The same things were measured in two ways. Each way mixes the same 12 hidden numbers, adds some noise and spreads widely along 7 directions of its own, which tell nothing about the thing.
In the rows, zero is written as 128.
Some things both ways: the first way, then the second way.
[114 159 122 151  95 138 134  97 112 138 161 131 126 141 125 134  89 120
 154 103 163 122 126 116 141 134 107 150]
[108 143 129 147 143 133 123 146 106 108 109 123 130 135 149 103 120 119
 129 148 112 113 133 138 128 102 126 145 130 105]

[135  85 126 157 142  90 136 141 161 130 135 112 102 132 116  99 118 141
  82 145 118 148 101 101  85 137 118 125]
[112 145 141 130 133 112 119 144 121 149 145 132 136 135 122 110 132 114
 121 132 124 116 143 142 115 111 153 138 131 150]

[119 201 107 174 147 168 130 109 122  96 145 161 156 133 102 135 134 117
 185  62 159  92 155 145 169 115 142 149]
[114 110  97  82 159 152 138 115 137 133 135 125  70 105  76  90 139 131
  97 101 117 141 130 159 135 166 112  94 171 131]

[141  91 124 110 114 127 116 124 149 146 127 130 133 149 150 120 106 149
 114 134 113 131  98 112 113 126 114 123]
[105 190 111 142  91 124 127 162 121 114 132  97 140 145 159 150 122 111
 135 111 140 138 100 106 122 113 141 130 105 143]

[119  98  99 119 150 145  82  79 146 133 115 199 163 130 134 127 110 116
 109  84 152 149 109 162 204 147 140 142]
[ 97 170  99 135  99 130 110 155 106 145 116 104 132 148 144 140 109 101
 118 127 118 106 105 127 105 122 155 131 133 131]

[137 123 109 101 113  96 130 104 108 145 130 172 140 125 146 117 146  84
 133  77 135 135 130 128 158 140 123 110]
[133 160 132 153 136 106 102 123 112 110 124 160 159 116 119  69 121 138
 140 172 118 111 112 120 123  89 169 176 113 127]

[129  94  98 144 140  91 154 110 158 139 151  59  94 148 113  97 111 139
  51 147 156 131 103  97  95 163 129 174]
[134 131  86 134 160 118 104 136 125 139 132 130  83  89  90  82 139 107
 113 110 109 120 128 139 106 160 142 131 179 116]

[118 131 117 149 105 153 107  89 135 136 152 176 164 121 125 106  86 114
 156  71 125 124 126 147 147 133 119 109]
[108  49 174 136 187  73 133  85 133  93 124 130 177 114 177  60 125 187
  87 135 174 115 139 104  97  86 142 137  82 116]

[145 123 126 107 125 111 117 122 145 119 120 105 116 144 143 144 135 138
 103 174 103 126 115 125 101 128 131 160]
[108 100 138 120 104 127 173 121 159 150 146 100 143 114 154 197 161  77
 118  86 134 169 146 119 147 166 139 107 129 118]

[146 123 125 147 136 135 129 108 118 110 152 164 155 117 129 136 105 118
 147 116 111 131 132 125 152 118 117 121]
[116 133 124 136 145 112 114 132 108 104 104 135 145 114 154  75  73 117
 152 148 107 123 105  91 114  62 149 156  96 109]

[110  77 112 174 184 117 143 140 115 111 152 147 148 114 112 111 133 142
  94 129  77 145 129 108 109 123 150 109]
[107 103 131 107 141 106 117 106 134 131 139 115 149 122 144 106 116 174
  89 116 147 138 109 114  98 139 107 120 116 142]

[108 129 134 126 126 104 134 119 115 136 139 126 109 131 129 129 146 138
 144 126 122 139 125 121 117 132 131 120]
[ 88 134 119 185 116 108 195 117 142  70  80 100 162 170 174 143 127 167
 132 122 207 157  98  88 196 101 197 100  55 116]

[147 138 132 104 138 135 143 175  96 129 121  97 112 106 111 122 105 148
 121 171 166 128 141  79 134 153 129 155]
[ 99 114 122 119 168 102 130 122 138 157  94 136 130 136 125 101 130 175
  89 121 130 165 153 152 142 109  59 112 165 115]

[180  64 117  92 157 114 137 103 160 123 134 174 132 138 165 134 132 145
  89 140  86 173  97  86 116 118 124 143]
[105 140 110 123 146 122 141 145 123 148 121 137 111 143 120 128 108 107
 132 123  83 137 137 149 146 115 115 122 172 109]

[117 141  97 154 145 112 146 115 104  90 175 114 131 137 122 138 130 117
 141 130 127 120 136 125 141 125 132 152]
[119 122 133 149 165 137 141 129 118 115  97 123 134 134 159 120 113 112
 150 157 126 140 118 117 161 129 138 126  87 101]

[178 117 108 107 131 147 140 132 154 117 124 115 161 148 153 119 115 141
 140 143 122 131 131  90 129 127 125 136]
[101 139 140 147 140 126 128 148 122 162 115 129 154 144 142 150 144  95
 111 146 103 101 159 173 128 138 162 131 129 123]

[110 239 154 156 110 139 150 166  80 121 157  65 108 116  87 113 147 132
 210 127 144  63 207 118  88 122 139 136]
[140 186 143 157 150 163 117 167  73 122 122 156 123 153  94 109 118 122
 161 174  63 124 112 176 150 152 126 142 172 151]

[146 130 145 185 110 148 153 111 149 123 173 122 155 131 131 107  97 126
 111 118  90 100 131 106  75 100 106 119]
[136 116 119  85 192 114 101 140 109 121 137 135  95  83 137  66  62  96
 126 123  70 123  97  83  81 101  74 157 166 102]

[123 120 127  97 129 120 123 125 125 143 116 145 119 139 142 134 150 139
 132 128 119 143 127 125 126 133 137 135]
[102  99 133 144 139 115 157 114 132 118 105 112 142 142 140 120 134 155
 102 130 165 152 125 113 158 127 132 110 118 117]

[168  55  65 122 178 109 174 142 137 103 122 109 136 157 154 119 149 103
  77 130 144 138 118  86 142 152 128 166]
[107 131 109 131 126 129 147  93 149 162 107 132 127 140 107 132 184 145
  99 143 174 124 149 181 164 152 175 101 118 129]

[132 134 142 135 127 138 137 130 130 133 131 144 145 114 113 120 122 147
 134 115 125 121 118 134 147 118 127 100]
[110 119 158 128 130  86 132 137 135 154 138 124 155 136 159 125  97 152
  92 146 145 118 123 105  95 102 119 151 119 134]

[112 138 145 159 112  97 163 149 132 143 123  63  87 150 119 128 125 164
 153 158 124 145 114  76  61 134 116 115]
[103 121 125 126 116 128 109 145 128 132 148 108 138 115 123 116 148  95
  96 122 113 112 146 146 103 143 157 128 112 132]

[114 110 138 157 145 142 118 113 136 117 156 136 126 123 123 114 109 136
 120 125 160 133 124 122 144 135 116 139]
[104 129 128 104 122 106 117 145 124 100 132 105 148 119 153 101 105 129
  87 122 131 129 104  93  92  87 109 132 101 126]

[147  72  79 163 188 154 150 108 109  81 178 153 172 117 122 131  91 112
  86 120 130 124 125 121 184 135 129 168]
[114  88  82 132 155 119 144  94 152 136  97 123  91  91 121  97 156 135
 117 102 145 151 153 157 138 143 133  98 145  84]

[143 157 109 130 143 144 132 133 115 114 124 138 152 126 106 135 122 132
 178 104 133 110 149 142 170 130 140 130]
[ 95 101 163 104 137 109 151 136 138 192 150 113 141 146 163 170 134  96
 101 107 130 107 168 153  98 129 139 112 141 142]

[109  74 154 119  87  74 107 100 155 180 100 138  81 139 143 130 125 116
  76 147 105 170  89 151  87 155 108 128]
[126 147 119 161  64 130 131 131 121 160 128 127 137 114 111 147 164  91
 154 128 122 155 149 149 135 132 161 135 154 133]

[126 162 164 155 115 126 115 138 151 139 104 130 124 115 108 116 139 133
 111 111 121  90 113 140  98 111 125 105]
[112  87 135  96 130 100 161 111 170 148 178 116 115 102 118 136 143 105
  83  85 150 126 139 112 113 151 165 123 148 135]

[138 168 137 107  98 143 110 111 113 146 116 217 157 123 148 140 137 111
 169  68  96 119 133 130 135 100 128 102]
[122 138 157 131 126 129  98 142  95 132 171 146 155 138 117 109 118  97
 120 173  65  92 127 143 106 133 136 177 159 133]

[121 115 108 162 130 115 137  94 170 128 137 132 117 147 107 125 114 140
 120  91 122 130  84 148 122 133 125 132]
[124 135 134 111  97 112 110 141 121 156 177 112 125 127 122 121 115 116
 115 128 131 116 112 121  80 139 145 135 128 161]

[165 138  70 127 165 114 142 148 137  80 134 107 127 150 111 140 114 146
 148 150 131 134 118 101 142 135 140 173]
[119 113 136 115 178 124  79 122  99 122 115 136 131 109 114  25  79 132
 137 164 117 135 106  89 115  91 123 150  93 142]

[113 112 141 137 103 161  92 120 146 142 110 120 140 149 150 132 102 143
 136 128 117  97 106 140 104 125 114 127]
[115 106 161  94 160 136 121 130 111 160 146 107 134 143 180 144 115 124
 102 148 119 104 126 148  85 157  82 123 122 126]

[136 127 138 134 120 124 139 121 113 128 116 128 127 121 139 141 125 110
 143 125 141 130 130 112 136 140 113 125]
[110 157 118 120  86 122 113 135 122 134 130 127 163 126 140 136 119 108
 121 146 105 120 112 129 111 103 151 145 105 124]

Other things, the second way, with their names:
(460): [137 126 149 151 125  91 103 142 115 126 145 119 150 117 151  89  93 158
 129 159 149 135 103  94  85 112 128 155  78 147]
(341): [ 99 161 138 143 121 135 157 131 130 122  86 120 166 153 160 155 107 169
 129 131 151 172  97 107 168 119 111 122 103 144]
(323): [123 155  88 123  80 140 105 126 127 111 130 123 139  83 103 118 137 124
 121 104  91 161  99 125 112 145 120 137 149 130]
(115): [105 175 118  95 115 127 125 147 131 135 129 112 143 143 149 147 105 126
 131 107 123 173  95 107 133 114  83 113 115 153]
(517): [102 110 111 143 169 135 166 120 142 135 121 130  77 137  93 105 190 138
 109  99 142 127 190 213 166 152 143  85 182 113]
(451): [103 134  91 130 139 136 112 135 112 145  93 116 120 135 130 112 103 100
 109 153 107 102 114 132 126 132 154 130 127  97]
(212): [123 100 152 143 140 100 148 127 133 140 139 138 141 128 127 118 126 131
 121 147 125 131 141 136 130 125 150 131 121 124]
(17): [115  54 169 158 185 113 171 100 131 121 108 130 121 129 130  75 119 164
 125 152 180 138 147 114 162 118 161 121 104 120]
(200): [112  93  85 113 153 128 113 114 136 169 110 133  90  96  90  87 130 118
 123 110 100 151 158 171 128 149 120  98 151 109]
(352): [131 111 112  82 157 127  94 116 134 142 143 124 107  71 111  88 142 133
  88 102 110 147 124 134  83 160  69 125 161 131]
(473): [122 173 163 119 157 130 123 149  99 138 119 157 146 172 143 111 102 195
 131 189  99 129 125 192 127 104  56 128 118 146]
(210): [110 121 154  99 102 121 123 130 124 115 142  92 172 114 168 135 126 122
  98 113 154 151  98  75  94 112 110 129  93 154]
(274): [121 157 134 159 169 132 133 149 104 137  69 153 126 148 126  96  90 144
 161 178 109 154 124 134 175  90 104 139 129 117]
(356): [117 113 117 146 128 100 154 101 150  84 116 123 129 105 125  87 132 185
 102 113 181 157 105  90 142 113 144 129 119 122]
(438): [104 180 109 154 152 134 132 165 107 150  89 127 106 169 121 122 110 127
 129 149 123 127 124 148 161 122 125 122 152 126]
(11): [109  68 185 150 115 115 129 113 131 161 160 116 167 122 132 130 191 108
  77 151 156 102 187 152 111 154 172 148 128 135]
(467): [105 126 107 160 171 126 165 109 142 117 102 125 111 142 135 122 140 150
 123 119 156 122 127 149 168 159 176 109 126 108]
(205): [126 252  51 206 128 141 139 172  97  78  60 125  94 161 132 114 110 142
 213 124 133 159  75 141 187 113 171 107 109 126]
(278): [105 188  72 112 104 129 117 155 125 116 108 109 117 124 130 121  94 103
 136 101 114 155  82  94 130 103 128 120 116 131]
(133): [123 151 151 117 117 141 153 144 134 144 149 127 131 138 130 166 135 145
 109 135 116 145 123 159 132 165  94 123 145 146]
(484): [ 84 178 106 180  53 137 133 163 123  87 134  97 179 156 120 164 190  93
 125 105 122 151 140 158 164 140 199 108  94 144]
(509): [114 114  46 118 127 119 131  97 150 131  87 115  92  82 108  94 111  84
 141  99 140 165  98  79 154 119 179 110 115  89]
(273): [130 170  84 127 114 157  73 165 103 108 159 117 108  89  93  99 137  63
 125 122  54 101 113 153  88 169 158 146 141 127]
(385): [114 116  98 125 105 126 115 125 132 156 125 111 106 100  93 106 163 120
  86 111 140 132 146 151 106 148 138 114 163 129]
(409): [107 107 120 122 127  98 150 118 153 137 136 117 132 114 143 138 113 121
  94 104 134 137 115  92 124 131 135 138 151 108]
(28): [137 134 121 117 189 140 107 112 114 112  92 152 106  95 113  43  81 180
 139 158 118 156  94 105 136 116  70 152 134 122]
(37): [114 174  85 102 125 136 144 143 146 131 114 114 102 121 100 137 120 122
 127  91 131 195  93 112 167 145 104  92 126 146]
(354): [130 110 127 150 151 114 118 137 117 112 136 122 120  93 122  86 137 109
 141  99 114 153 139 116 115 129 136 133 149 127]
(463): [129 184 127 163  63 135 153 121 134  97 127 121 166 116 156 164 168 142
 163 122 159 150 111 141 137 126 181 129  80 144]
(450): [114 157 107 114 113 132 100 138 124 156 111 118 116 102 129 107 124 125
 114 124 128 131 127 136  94 117 108 134 135 135]
(437): [117 123 113 181 170 134 130 144 108 153  98 139 103 137 101 104 148  81
 152 143 100 112 171 181 159 148 192 123 160 109]
(185): [108 157 117  97  93 127 175 130 147 123 117  78 116 126 188 180 129 117
 130  73 197 180  89  64 130 107 103  97 105 139]
(293): [104 130 153 115 149 123 148 139 122 178 100 106 134 169 199 165  95 134
 130 152 150 143 129 126 129 111  74 112 105 118]
(131): [125 164  90 132  86 121 109 154 112 128 134 109 137 113 145 148  97  59
 146 124  86 131  81  86 104 126 161 148 128 112]
(120): [109 160 114 123 105 109 154 151 137 163 130 131 160 156 124 199 123 123
 115 104  84 172 110 150 150 158 116  99 160 144]
(481): [104 149  89 105 155 130 177 131 156 117  89 104  89 128 146 147 119 156
 127  66 158 209 103 109 175 133  63  71 134 118]
(18): [ 99 110 112 131 140 121 144 122 137 138 126 119 114 132 137 126 156  89
 128 111 123 128 168 158 144 119 151 111 137  96]
(260): [119 103 118 178 142  97 111 140 111  85 136 108 149 119 110  85 168 115
  90 121 131 120 131 124 120 150 185 126 127 122]
(208): [102 147 105 121 132 139 161 114 141 117 107 121 125 136 134 142 107 149
 115 107 137 137  89 118 151 148 149 115 132 128]
(23): [110 136 119 118 124 116 132 124 140 155 122 137 135 126 114 121 117 120
 111 152 124 119 128 139 134 115 157 134 116 125]
(175): [112 150 128 142 122 137 137 130 123 139 113 132 133 141 136 132 143 131
 124 159 127 120 144 167 144 124 128 134 127 115]
(122): [109 100 172  99 126 131 129 128 134 142 151 113 166 122 162 145 157 100
  97 149 123 127 158 146 111 126 108 129  92 122]
(496): [116 162 100 129 138 139 148 137 116 116  67 124  90 127 121  89 103 136
 150 133 157 172 103  98 170  73 105 115 132 120]

Some of these things the first way, each followed by its name:
[109 116 123 171 201 120 132 138 111  78 186 100 112 110  95 117 142 142
  76 164 147 108 143 123 134 128 145 174] : (133)
[123 101 115 150 131 138 126 131 122 122 153 103 138 147 129 120 117 113
 104 135 131  88 140 153 134 130 118 156] : (185)
[131 146 124 118 135 140 125 133 107 125 128 116 141 140 139 138 131 148
 168 127 124 106 140 101 126 120 135 129] : (273)
[165  97  74 148 188 156 167 150 109  83 163  95 167 139 115 129  97 138
 115 153 151 113 148  99 182 135 132 176] : (450)
[118 106 115 126 126 104 141 122 104 138 167  94 121 130 122 107 115 136
 136 125 126 118 132 115 120 144 125 120] : (205)
[134 128 115  89 136 101 126 138 103 136 146 104 106 134 117 129 132 155
 145 157 104 129 145 120 116 139 145 148] : (354)
[157  90 136 112 146 135 120 113 160 114 136 169 143 123 144 122 138 144
 119 123  89 136 107 138 129 111 124 114] : (212)
[145  78 111  93 182 132 105 150 113 104 142 194 149 118 148 124 134 153
 136 146  96 172 133  96 150 120 142 125] : (484)
[130 147 159 135 115 144 131 148 120 141 131 104 124 115 116 116 118 144
 115 139 138  90 133 117 106 122 120 128] : (356)
[126 137 133 119 129 144 126 152  81 110 130 152 145 131 151 149 145 115
 191 124 125 113 154 126 153 114 118 116] : (122)
[126  95 154 137 133 110 108 143 145 138 120 120 124 136 147 118 139 146
  81 171  87 130 116 109  72 113 126 118] : (28)
[117 134 134 133 127 128 122 126 124 126 144 124 133 132 129 122 132 141
 136 134 116 120 133 125 118 120 131 123] : (481)
[126 138 126 122 120 121 102 117 134 138 121 161 136 122 120 116 125 122
 139 108 124 133 130 149 143 135 134 120] : (437)
[ 92 141 138  86  92  30 135 106 144 177  82 101  59 169 150 135 211 135
 161 124 117 181 108 119  76 149 140  96] : (37)
[156 116 131 119 104 131 154 131 147 140 132 104 119 168 155 127 133 127
 141 138 130 125 138 114 110 126 104 147] : (496)
[142 116 162 107 134  96 133 155 123 140  73 108  98 120 142 140 167 132
 119 156 137 132 115 102 112 136 122 110] : (23)
[134 111 126 105 111 165 105 105 158 157  93 178 161 147 150 125 123 127
 141  87 137 134 118 156 167 135 125 119] : (385)
[111  89 135  91  97 123  77 100 146 158  90 166 129 146 160 145 124 128
 128 125 121 146  85 168 152 138 115 115] : (293)
[149  63 125 120 125 111 139 101 182 149  94 107 114 168 173 134 127 143
  79 154 122 170  81  83  87 144 112 144] : (451)
[119 103 148 122 119 122 110 129 115 144 116 143 116 126 148 135 125 117
 108 134 145 129 113 121 134 135 109 130] : (175)
[ 84 103 122 146 153 107 103 125 104 137 132 136 129 119 120 107 145 113
  97 124 133 131 145 141 135 147 145 126] : (352)
